The rows of each matrix lie in a flat space through zero, up to rounding. After each matrix: how many dimensions does the smallest such space have?
(in the rows, 128 means zero)

[[ 96 139 133 126 114 137 130 125 106 135  86 120 141 116 154 115 149 127
  148 126 102  97 137 134 105]
 [139 107  92 103 155 163 179 169 148  84 128 128 119 132 155 154 150 114
  107 117 133 105  95 116 136]
 [133  92  74 138 130 106 109 121 156 132 125 114 137 120 118 120 123 108
   99 119 138 139 151 120 144]
 [126 103 138  82 124 162 140 110 124 127 148 127 144 132 126 139 148 130
  139 134 117 129 118 134 139]
 [114 155 130 124  83 166 151 101 136 132 117 132 117 165  97 138 124 139
  156  98  95 135 137 139  96]
 [137 163 106 162 166  89 139 165 149 127 112 131 127 126 130 122 163 125
   91 134 120 104 124 106 124]
 [130 179 109 140 151 139 129 144 103 105 155 136 146 141  99 179 165 122
  161 161 134 136 152 108 115]
 [125 169 121 110 101 165 144  25 128  82 121  96 134 126 145 112 106 128
  131 174  89 124 116 121 122]
 [106 148 156 124 136 149 103 128  86 134 102 131  84 118 124 100 139 146
  149 120 113 121 120 139 126]
 [135  84 132 127 132 127 105  82 134  91 129  91 127 143  94 128  91 130
  150 144 129 138 121  95 126]
 [ 86 128 125 148 117 112 155 121 102 129  58 129 107 113 147 114  82 124
   98  88 127 131 156 125 140]
 [120 128 114 127 132 131 136  96 131  91 129 107 114 137 134 122 119 135
  116 142 123 150 115 116 132]
 [141 119 137 144 117 127 146 134  84 127 107 114  76 122 162 138 145 109
  132 128 122  95 122 156 120]
 [116 132 120 132 165 126 141 126 118 143 113 137 122  88 103 137 143 103
  109  95 135 107 149 103 120]
 [154 155 118 126  97 130  99 145 124  94 147 134 162 103 103 148 104 166
  110 139 141  90  87 172 129]
 [115 154 120 139 138 122 179 112 100 128 114 122 138 137 148 147 164 113
  122 151 142 135 152 130 134]
 [149 150 123 148 124 163 165 106 139  91  82 119 145 143 104 164 114  82
  120  80 132 116 142 110 102]
 [127 114 108 130 139 125 122 128 146 130 124 135 109 103 166 113  82  95
  127 133 116 123 150  93 139]
 [148 107  99 139 156  91 161 131 149 150  98 116 132 109 110 122 120 127
   66 113 123 128 134 100 147]
 [126 117 119 134  98 134 161 174 120 144  88 142 128  95 139 151  80 133
  113  70 124 105 128 139 104]
 [102 133 138 117  95 120 134  89 113 129 127 123 122 135 141 142 132 116
  123 124  60 129 150 122 115]
 [ 97 105 139 129 135 104 136 124 121 138 131 150  95 107  90 135 116 123
  128 105 129  53 142 122 136]
 [137  95 151 118 137 124 152 116 120 121 156 115 122 149  87 152 142 150
  134 128 150 142 105 130 125]
 [134 116 120 134 139 106 108 121 139  95 125 116 156 103 172 130 110  93
  100 139 122 122 130 106 133]
 [105 136 144 139  96 124 115 122 126 126 140 132 120 120 129 134 102 139
  147 104 115 136 125 133  81]]
	18

[[ 79 153 122 135  92 123 155 134 128 171 110 127 117 131 126 118 150 143
   93 154 137 101 158 115 138]
 [153  99 116 143 138 139 106 132 115 122 120 150 131 120 148 138 141 103
  127  95 137 133 103 126 107]
 [122 116  70  88 106 144 115 112 127 150  84 105 140 122 132 118 137 123
   95 127 130  72 121  78 108]
 [135 143  88 182 109 149 117 110 142 122 124 119 160 151 143 127 143 124
  134 132 143 114 128  87 111]
 [ 92 138 106 109  96 138 136 130 132 155  96 113 125 137 120 124 143 139
   86 144 120  87 142 116 133]
 [123 139 144 149 138  96 155 120 125 147 159 131 132 109 134 112 132 132
  163 141 158 152 151 102 121]
 [155 106 115 117 136 155  95 131 129  98 112 130 132 140 129 144 121 115
  118 103 106 123  96 149 124]
 [134 132 112 110 130 120 131 111 128 133 128 114 135 117 129 115 116 131
  140 137 138 119 131  97 121]
 [128 115 127 142 132 125 129 128 137 127 138 118 148 134 125 130 148 126
  140 123 131 133 134 114 113]
 [171 122 150 122 155 147  98 133 127  72 138 141 116 139 125 147  88 121
  143 108  99 156  92 185 146]
 [110 120  84 124  96 159 112 128 138 138  86 111 143 150 126 135 155 126
   83 125 115  80 124 109 118]
 [127 150 105 119 113 131 130 114 118 141 111 131 117 118 139 116 110 130
  116 141 140 107 127 108 133]
 [117 131 140 160 125 132 132 135 148 116 143 117 146 154 116 138 147 136
  136 133 118 139 140 138 129]
 [131 120 122 151 137 109 140 117 134 139 150 118 154 119 133 118 149 125
  161 129 154 140 143  84 103]
 [126 148 132 143 120 134 129 129 125 125 126 139 116 133 133 129 117 132
  121 136 128 130 128 142 142]
 [118 138 118 127 124 112 144 115 130 147 135 116 138 118 129 113 132 135
  140 144 146 122 146  91 120]
 [150 141 137 143 143 132 121 116 148  88 155 110 147 149 117 132 105 137
  165 137 115 149 125 136 135]
 [143 103 123 124 139 132 115 131 126 121 126 130 136 125 132 135 137 115
  131 107 126 131 114 126 113]
 [ 93 127  95 134  86 163 118 140 140 143  83 116 136 161 121 140 165 131
   67 129 107  80 131 129 128]
 [154  95 127 132 144 141 103 137 123 108 125 141 133 129 136 144 137 107
  129  94 121 138 102 143 113]
 [137 137 130 143 120 158 106 138 131  99 115 140 118 154 128 146 115 126
  107 121 103 127 108 173 147]
 [101 133  72 114  87 152 123 119 133 156  80 107 139 140 130 122 149 131
   80 138 127  67 133  87 118]
 [158 103 121 128 142 151  96 131 134  92 124 127 140 143 128 146 125 114
  131 102 108 133  99 147 120]
 [115 126  78  87 116 102 149  97 114 185 109 108 138  84 142  91 136 126
  129 143 173  87 147  33  97]
 [138 107 108 111 133 121 124 121 113 146 118 133 129 103 142 120 135 113
  128 113 147 118 120  97 106]]
	6

[[ 52 169 166 110 122 118 151 108  93 137 122 105 152 121 122 172 127 107
  143 146 133 138 130 136 162]
 [169 185  86 145 106 123 171 111  63 163 181 156 151 109 115 202 141 136
  141 124 104 132 103 163 112]
 [166  86 144 160  86 127 111  74 118 129 153 112  89 127 125 145 101  83
  129 118 172 104 132 124 124]
 [110 145 160 169 123 230  58 101 158 125 102 139 152 153 105 142 119 142
  133 166 103 177 156 119 132]
 [122 106  86 123 143 107 139 177  95  90 147 136  81 149 171 140  83 113
  141  92  68 140 146 108 143]
 [118 123 127 230 107 182 119 125 171 141 124 115 141  75 127 102 144 127
  141 157 121 133  74 153 130]
 [151 171 111  58 139 119  97 115 109 134 165 116 130 110 119 187 155 134
  139 107 149 165  75 146  94]
 [108 111  74 101 177 125 115 171 120  91 150 189 166 162  68 153  77 146
  139 182 112 120 102 137 175]
 [ 93  63 118 158  95 171 109 120 156 127 119 113 123 140 119 111 161 117
  149 167 140  83 101 133 144]
 [137 163 129 125  90 141 134  91 127 137 187 134 131 156 173  96 190 161
  143 129 112 150 160  93  84]
 [122 181 153 102 147 124 165 150 119 187 150 161 123 163 106  84 156 132
   92 118 136 100  98 171 134]
 [105 156 112 139 136 115 116 189 113 134 161 132 130 150 128 158 140 100
  164 121 150 124 135 145 163]
 [152 151  89 152  81 141 130 166 123 131 123 130 107 185 125 126 137 144
  144  99 132 155 151 116 130]
 [121 109 127 153 149  75 110 162 140 156 163 150 185 150 122 117 167 135
  102 122 128 133 154 122 130]
 [122 115 125 105 171 127 119  68 119 173 106 128 125 122 146 196  81  90
  131 147 148 104 166 124 120]
 [172 202 145 142 140 102 187 153 111  96  84 158 126 117 196  72 142 119
  203  71 129 137  80 161  60]
 [127 141 101 119  83 144 155  77 161 190 156 140 137 167  81 142 138 146
   93 166 176 113 115 118 120]
 [107 136  83 142 113 127 134 146 117 161 132 100 144 135  90 119 146 165
  124 166 147 127 165 121 182]
 [143 141 129 133 141 141 139 139 149 143  92 164 144 102 131 203  93 124
   98 122  99 123 125 137 124]
 [146 124 118 166  92 157 107 182 167 129 118 121  99 122 147  71 166 166
  122 123 130 117 124 126 160]
 [133 104 172 103  68 121 149 112 140 112 136 150 132 128 148 129 176 147
   99 130 118  78 132 110 130]
 [138 132 104 177 140 133 165 120  83 150 100 124 155 133 104 137 113 127
  123 117  78 152 163 141 107]
 [130 103 132 156 146  74  75 102 101 160  98 135 151 154 166  80 115 165
  125 124 132 163 161 106 159]
 [136 163 124 119 108 153 146 137 133  93 171 145 116 122 124 161 118 121
  137 126 110 141 106 126 114]
 [162 112 124 132 143 130  94 175 144  84 134 163 130 130 120  60 120 182
  124 160 130 107 159 114 183]]
	18

[[115 128 138 136 127 165 117 133 150 153 150 131 148 161 114 106 144 148
   91 177 110 106 118 144 127]
 [128 161 139  84 119 163 107 177 109 146 135 103 167 110 182 155 124 117
   92 113 156 109 108 119 155]
 [138 139 123 121 133 140 129  79 124 105 129 130 132 106 150 137 112  98
  151 159 115 126 112 115 126]
 [136  84 121  96 143 152 138 149 133 115 130 137 132 118 143 139 125 111
  139 108 141 148 103 111 134]
 [127 119 133 143 124  77 133 104 130  96 120 163 121 175 122 102 117 144
  144 100  97 138 128 133 101]
 [165 163 140 152  77  95 153 123 131 106 111 150  56 111 106 132 132 129
  105 132 116 112 129 161 170]
 [117 107 129 138 133 153 123 146 145 119 143 128 115 131 110  98 135 141
  120 134 140 126 130 171 106]
 [133 177  79 149 104 123 146  65  99 103 186 108 102 126 141 122 141 130
  159 179 136 118 145 133 135]
 [150 109 124 133 130 131 145  99 139 105 157 119 105 102 104 126 122 162
  158 134 144 136 146 179 157]
 [153 146 105 115  96 106 119 103 105  79 142 142 106 109 127 136 137 141
  151 118 128 136 119 101 131]
 [150 135 129 130 120 111 143 186 157 142 111 139  91  98 137 162 125 119
  105 123 161 135 130 131 148]
 [131 103 130 137 163 150 128 108 119 142 139  48 130 148 124 147 153 155
  174 122 140 147 111 176  94]
 [148 167 132 132 121  56 115 102 105 106  91 130 102  87 155 192 102  74
  107 133 166 132 130  98 121]
 [161 110 106 118 175 111 131 126 102 109  98 148  87  74 111 152 125 121
  156 131 186 149 119 186 121]
 [114 182 150 143 122 106 110 141 104 127 137 124 155 111 142 128 121 152
  118 138 171 108 144 135 157]
 [106 155 137 139 102 132  98 122 126 136 162 147 192 152 128  89 129 144
   94 106  94  95 150 105 149]
 [144 124 112 125 117 132 135 141 122 137 125 153 102 125 121 129 150 109
  148 115 117 157 116 144 146]
 [148 117  98 111 144 129 141 130 162 141 119 155  74 121 152 144 109 141
  129 137 170 149 127 131 121]
 [ 91  92 151 139 144 105 120 159 158 151 105 174 107 156 118  94 148 129
  140 107 104 148 153 172  94]
 [177 113 159 108 100 132 134 179 134 118 123 122 133 131 138 106 115 137
  107  43 151 119 121 125 119]
 [110 156 115 141  97 116 140 136 144 128 161 140 166 186 171  94 117 170
  104 151  26  88  88 121 148]
 [106 109 126 148 138 112 126 118 136 136 135 147 132 149 108  95 157 149
  148 119  88 117 154 143 107]
 [118 108 112 103 128 129 130 145 146 119 130 111 130 119 144 150 116 127
  153 121  88 154 124 131 118]
 [144 119 115 111 133 161 171 133 179 101 131 176  98 186 135 105 144 131
  172 125 121 143 131  95  84]
 [127 155 126 134 101 170 106 135 157 131 148  94 121 121 157 149 146 121
   94 119 148 107 118  84 116]]
	21

[[113 124 144 107 117 198 111 142  93 123 143 125 102  50 143  99 107 113
  145 134 140 116 102 177 142]
 [124 129 162 171 102  60 118 155 176  81 169  84 129  65 150 129 140  99
   92 134 151 137 108  81 134]
 [144 162  69 121 124 149 128 109  54 152 155 158 143  76 130 139 124 151
  109 108 121 159 128  90 149]
 [107 171 121 128 126  84 104 119 134 158  96 131 159 161 144  59  89 119
  124 152 147 151 104 116 144]
 [117 102 124 126 144 153  60  80 159 114 157  66  88  89 106 163 145 123
  119 157 147 102 123 167 110]
 [198  60 149  84 153 122  88 112 144 157 141 166 111  89 188  91  77 118
  141 140 133 153  82  99 114]
 [111 118 128 104  60  88  42 179 139  94 154 159 175  90 106 132 129  95
  128 155 127  85 138 137 119]
 [142 155 109 119  80 112 179  94  67 136 111 116  98  80 149  81 138 146
  124  79 161 134 154 151 118]
 [ 93 176  54 134 159 144 139  67 203  56  65 114 118  99 148 109 116 110
  154 148 191 156 123 133 154]
 [123  81 152 158 114 157  94 136  56  66 148 106 107 119 133 104  92 106
   87 137 169 114  97 177 104]
 [143 169 155  96 157 141 154 111  65 148 142 220 112  77 130  95 205 147
  166 161 135  96 124 115 188]
 [125  84 158 131  66 166 159 116 114 106 220 171 119 103 150 118 128 112
  112 176 184 138 105  99 151]
 [102 129 143 159  88 111 175  98 118 107 112 119  97 156 122 156 160  92
   74 130 113 118 105 102 137]
 [ 50  65  76 161  89  89  90  80  99 119  77 103 156 127  85 133 133 128
  142 104 142 131 108 193 159]
 [143 150 130 144 106 188 106 149 148 133 130 150 122  85  59  98 100 134
  131 116 157 138 104 107 140]
 [ 99 129 139  59 163  91 132  81 109 104  95 118 156 133  98 117 124 130
  147 102 183 104 116 130 164]
 [107 140 124  89 145  77 129 138 116  92 205 128 160 133 100 124 143 156
  150 119 122  89 146 116 161]
 [113  99 151 119 123 118  95 146 110 106 147 112  92 128 134 130 156  81
  117  98 106 131  80 204 163]
 [145  92 109 124 119 141 128 124 154  87 166 112  74 142 131 147 150 117
  123 113 198 146 136 159 168]
 [134 134 108 152 157 140 155  79 148 137 161 176 130 104 116 102 119  98
  113 114 119 127 172 101 131]
 [140 151 121 147 147 133 127 161 191 169 135 184 113 142 157 183 122 106
  198 119  91 131 136  91 101]
 [116 137 159 151 102 153  85 134 156 114  96 138 118 131 138 104  89 131
  146 127 131  86 151 108 171]
 [102 108 128 104 123  82 138 154 123  97 124 105 105 108 104 116 146  80
  136 172 136 151 186 104  82]
 [177  81  90 116 167  99 137 151 133 177 115  99 102 193 107 130 116 204
  159 101  91 108 104 158 102]
 [142 134 149 144 110 114 119 118 154 104 188 151 137 159 140 164 161 163
  168 131 101 171  82 102 121]]
	23

[[136 129 131 126 132 128 123 134 114 120 125 134 128 134 128 131 124 136
  129 148 124 138 129 131 124]
 [129 135 129 119 124 148 115 128 122 125 126 122 126 133 131 123 126 121
  127 132 131 126 128 112 125]
 [131 129 143 122 123 112 131 136 128 111 126 144 120 119 133 130 112 144
  120 142 120 133 131 126 107]
 [126 119 122 143 136 110 144 121 134 136 132 129 136 125 124 136 134 131
  135 116 124 128 128 150 139]
 [132 124 123 136 138 128 132 121 120 132 129 125 138 134 126 135 132 128
  137 130 123 132 128 143 138]
 [128 148 112 110 128 214  89 102 111 142 129  81 144 153 134 116 142  81
  145 114 140 111 124  89 150]
 [123 115 131 144 132  89 153 125 143 130 133 140 130 114 126 137 126 142
  128 114 120 128 129 154 128]
 [134 128 136 121 121 102 125 165 122 114 117 157 104 127 122 122 123 153
  107 164 133 147 128 124 109]
 [114 122 128 134 120 111 143 122 156 138 134 127 124 112 127 124 130 124
  122  94 133 114 128 129 129]
 [120 125 111 136 132 142 130 114 138 149 133 109 137 132 123 126 146 108
  136 100 137 117 125 130 151]
 [125 126 126 132 129 129 133 117 134 133 132 121 134 125 129 130 129 123
  133 114 126 121 128 131 133]
 [134 122 144 129 125  81 140 157 127 109 121 165 109 117 125 132 114 163
  111 160 121 147 131 141 104]
 [128 126 120 136 138 144 130 104 124 137 134 109 148 134 130 136 134 114
  146 112 122 121 128 139 145]
 [134 133 119 125 134 153 114 127 112 132 125 117 134 144 126 127 136 118
  135 139 132 132 126 123 139]
 [128 131 133 124 126 134 126 122 127 123 129 125 130 126 133 129 121 126
  130 126 124 124 129 123 123]
 [131 123 130 136 135 116 137 122 124 126 130 132 136 127 129 137 125 136
  135 131 119 132 129 145 130]
 [124 126 112 134 132 142 126 123 130 146 129 114 134 136 121 125 145 113
  134 114 138 124 124 129 149]
 [136 121 144 131 128  81 142 153 124 108 123 163 114 118 126 136 113 164
  115 161 117 148 131 147 105]
 [129 127 120 135 137 145 128 107 122 136 133 111 146 135 130 135 134 115
  144 116 123 122 127 137 143]
 [148 132 142 116 130 114 114 164  94 100 114 160 112 139 126 131 114 161
  116 197 121 160 130 128 104]
 [124 131 120 124 123 140 120 133 133 137 126 121 122 132 124 119 138 117
  123 121 140 124 125 115 134]
 [138 126 133 128 132 111 128 147 114 117 121 147 121 132 124 132 124 148
  122 160 124 146 129 137 120]
 [129 128 131 128 128 124 129 128 128 125 128 131 128 126 129 129 124 131
  127 130 125 129 129 129 124]
 [131 112 126 150 143  89 154 124 129 130 131 141 139 123 123 145 129 147
  137 128 115 137 129 170 136]
 [124 125 107 139 138 150 128 109 129 151 133 104 145 139 123 130 149 105
  143 104 134 120 124 136 158]]
	4
